The rows of a group lie close to one hidden flat surface of 7 dimensions, which may be shifted away from zero. Surfaces can cross.
(in the rows, 128 means zero)
Some rows, each with its group after it:
[ 95 104 145 152 119 137 101 110 127 118 125 160 134 118 133] : (4)
[122 113 138 131 145 129 116 145 123 108 153 131 115 114 115] : (1)
[102 127 154 182 120 122  67 118 119 138 155 147 112  85 139] : (1)
[115  98 117 137 158  95 104 157 144  69 108 129 128 113 139] : (0)
[113 125 157 118 101 150 119 106 121 150 128 165 158  99 135] : (4)
[121 166 128 134 119 114 114 144 148 137 132 133 114 116 164] : (2)
[152 174 161 127 106 161 135  98 157 178 132 112  91 148 142] : (0)
[117 116 118 118 140 118 132 120 138 112 110 111 119 155 111] : (4)
[128 192 114  76 119 127 160 152 142 172 143 150 128 145 146] : (2)
[166 192 114 150  84 151 118  99 107 159 150 102 148  54 140] : (2)
[ 95  79 167 170 108 124  91  91  96 111 103  83 151 119 107] : (5)
[115 132 135  92 130 128 115 106 138 136 111 127 154 114 119] : (4)
[119 129  98 105 158 109  97 153 127 100 147 139 137  80 109] : (1)
[148 145 159 124 137 146  87 113 143 121 148 117 124  51 130] : (4)
[142 106 134 152 123 116 133 127 129  97  93  73 132 147 142] : (0)
[115 132 123 114 113 122 139 130  90 131 140  85 142 132 100] : (0)
[138 117 155 147 115 143 145 123 138 112 113 117 118 146 151] : (1)
[121 121 118 139 138 101 118 133 126 127 111 107 132 145 129] : (3)
[112  99 171 149 123 134  91  97 127 101 107  83 130 102 119] : (4)
[111 152 136 173  77  92 145 142 102 134 103  64 139 165 172] : (2)
[158  99 123 127 145 134 185 167 127 134 140 164 116 186 133] : (5)
[126 118 148 102 137 147 124 109 140 129 120 123 128 123 110] : (4)
[166 142 105 109 139 153 165 114 152 152 123 135 108 162 118] : (3)
[ 83 123 150 119 117 115 115 143 131 132 120 200 163 117 169] : (3)
[128 112 123 150 114 165 161 114  93 154 158 172 123 151  98] : (0)
[101 133  76 112 108 119 136 118 125  61  88 124 174  92 136] : (5)
[116 123 132 103 146 131 112 128 149 116 126 158 129 115 129] : (3)
[132 132 111 110 132 134 142 136 116 127 139 147 139 120 119] : (1)
[149 139 106 122 116 155 150 111 104 137 144 126 143 107 104] : (2)
[123 136  85 158  96 133 149 116  79 171 145 146 145 147 106] : (1)
[ 85 111 120  78 155 107 111 121 178 119  84 155 120 173 121] : (4)
[147 104 101 164 109 128 192 143 113 103 101  94 119 200 134] : (1)
[145 143 125 164 115 129 149 165 104 136 165 146 118 124 154] : (3)
[123 106 120  97 163 130 132 132 149 104 119 116 107 155  97] : (3)
[128  84 194 139 147 132 151 200 111  78 165 103 103 136 143] : (1)
[118 101 114  86 161 132 122 128 130 118 133 161 143 119  89] : (5)
[134 129 129 124 137 124 130 142 131 142 139 157 134 124 138] : (5)
[150 107 125 134 170 108 101 148 133 106 141 111 115 104 115] : (5)
[165 131 170 153 108 154 174 137 115 188 153 131 103 183 146] : (5)
[157  72 121 178 132 108 119 108 129  63  67  66 147 127 134] : (0)
[142 145 107 116 123 131  90  52 164 105  59  83 154  81 118] : (1)
[139 136 171 191 123  93  56 123 120 155 138 100 128  78 161] : (5)
[126 124 129 156 107 129 133 127 114 137 128 145 139 129 145] : (2)
[119 122 114 124 134 109 110 129 120 101 124 108 140 109 111] : (2)
[119 136 156 107 113 130 164 141 129 168 125 135 127 191 142] : (2)
[ 84  62 178 135 111 131 135 115 101  97  93 100 156 162 123] : (3)
[130 143  91  85 138 121 159 172  99 140 171 151 140 128 102] : (3)
[145 108 187 197 118 134 133 140 133 134 126 104  87 173 166] : (5)
[147 113 143 158 139 136 118 119 162 107 107 125  98 138 148] : (0)
[165 134 102 123 124 147 147 114 101 129 140  89 135 110  91] : (3)
[140 119 122 131 138 129 130 128 140 116 121 134 121 132 130] : (0)
[124 116 119 126 152 136 114 134 147 113 139 181 116 108 130] : (2)
[138 115 110 161 119  95  85  97 110  96  80  52 180  74 122] : (0)
[ 97 117 120 107 117 112 101  90 110 130  90 108 183 109 102] : (4)

New rows. What belongs after each?
[128 100 203 151 113 159 136 135 116 123 146 109 112 134 139] : (1)
[165 163 112 178 109 125 150 161 108 148 167 133 110 122 161] : (3)
[166 152 155 121 120 170 107 111 112 135 171 118 144  33 115] : (4)
[133  94 156 149 150 108 144 194 133  62 131 111 110 136 168] : (1)
[114 110 125 124 115 117 135 120 100 130 109 107 164 135 113] : (3)
[119 125 131 113 123 129 116 105 122 134 113 120 152 117 117] : (4)
[ 93  79 106 161 122  95 149 156  97  72  99  96 134 184 122] : (2)
[139 143 136 105 104 178 177 108 122 183 145 177 133 153 126] : (1)
[121 117 103 184 120  73 140 187 119  74 109 117 135 143 186] : (1)
[124 133 112 142 125 127 120 119 144 123 118 144 120 130 136] : (1)
[120 153 109  95 130 138 124 120 110 145 153 128 138 109  93] : (0)
[ 85 112 141 135 137  96  96 151 114 101 131 134 145 101 136] : (3)
[129 123 110 136 134 143 113  96 140 121 119 124 112 130 102] : (1)
[123 120 119 124 153 106 130 148 156 123 110 121  99 183 133] : (3)
[131 110 170 112 133 163 138 103 123 166 146 126 106 162  88] : (5)
[106 136 150 133 123 115 108 134 123 114 132  76 117 119 125] : (0)
[137 140 114 129 129 118 117 127 123 123 125 111 132 109 124] : (4)
[110 123 122 125 139 123 133 157 129 117 142 154 120 133 130] : (0)
[134 141 115 118 132 120 102 117 131 113 124 105 138  84 119] : (5)
[125 124 108  85 138 132 172 126 143 137 111 136 121 193 107] : (4)
[127 106 114 169 112 106 126 134  90 104 122  80 149 121 124] : (1)
[166 149  89 190 115 115 144 143  98 121 145  91 113 128 137] : (4)
[130 123 128 107 159 113 109 142 167  91 112 107 107 124 133] : (0)
[102  78 117 150 131 119 113 107 115  85 103  87 128 149  89] : (4)
[116 129 140 129 147 130  98 135 136 121 153 161 114  97 129] : (1)
[123 121 119 121 136 140 138 124 134 126 130 143 118 140 119] : (4)
[106  99 142 119 144 140 120 128 153 100 123 159 106 136 129] : (5)
[ 92  84 178 146 130 133 116 143 134  90 122 146 122 134 146] : (3)
[127 142 126 159 127 106  83 123 139 121 119 131 137  84 153] : (3)
[107  98 127 157 117 111 137 139 108 118 114 144 147 152 142] : (2)
[ 92 139  73  92 140 114 112 125 125 135 132 192 161 100 107] : (4)
[158 137 147  88 130 145 139 111 138 137 121  76 132 119 113] : (4)
[ 84 156 138 130 119  83  78 150 107 117 134  86 142  86 140] : (0)
[148 129 112 135 134 125 142 138 111 117 142  96 120 130 110] : (3)
[117 136 121 115  99 120  94  87  87 147 108  97 205  62 107] : (4)
[116  82 143  82 138 165 148 105 116  98 115 110 146 133  76] : (3)
[ 90 139  67 103 112  83 144 124 124 161  87 163 174 175 132] : (4)
[143 129 133  96 137 147 129 107 121 140 143  95 124 117  83] : (5)
[133 127 136 131 113 147 157 133 111 143 144 146 127 144 131] : (1)
[153 144 170  92 104 176 160  94 161 152 102 138 141 130 150] : (1)
[122  87 163 185 129 145 114 123 108 104 148  92  82 146 105] : (1)
[ 78  75 108 168 145 144 106 143  78 103 188 194 121 108  77] : (0)
[133 130 129 102 144 144 152 157 135 132 155 169 119 135 130] : (1)
[135 127  90 148  83 124 178 125  91  82  89  82 175 128 141] : (5)
[133 100 113 136 157 111 119 146 137  72 118 120 120 122 124] : (5)
[122 136 113 137 104 134 150 140  71 169 169 162 156 127 114] : (1)
[144 135 107 115 131 121 138 119 158 102  91 121 138 125 146] : (1)
[112  87 182 144 106 149 128  98  80 214 140 171 160 162 115] : (5)
[139 154 131  97 120 136 140 133 153 144 119 176 149 109 165] : (1)
[134 141 141 138 104 117 153 159 118 134 126 156 158 124 184] : (1)
[130 125 103 130 131 136 130 121 119 124 135 131 122 133 102] : (1)
[137 132 115 137 133 125 122 133 113 115 145 112 127 105 116] : (3)
[138 108 175 131 157 136 119 147 183  66 112 107  80 131 155] : (1)
[118 112 111 151 143 114 108 145 119 104 145 132 113 121 115] : (1)
[ 97 135 117 135 102 113 144 129 125 159 109 183 150 169 157] : (4)
[127 147 131 109 118 141 141 124 118 146 138 105 126 135 112] : (0)
[151 112 128 139 134 122 134 118 154 103  92 108 124 139 146] : (0)
[113  84 168 174 144  99  66 127 119 127 130 125 129 105 135] : (5)
[154 128 111 140 113 157 163 123 110 118 140 112 118 138 112] : (2)
[145 125 159 144 136 129 119 137 131 171 150 154 112 136 143] : (5)
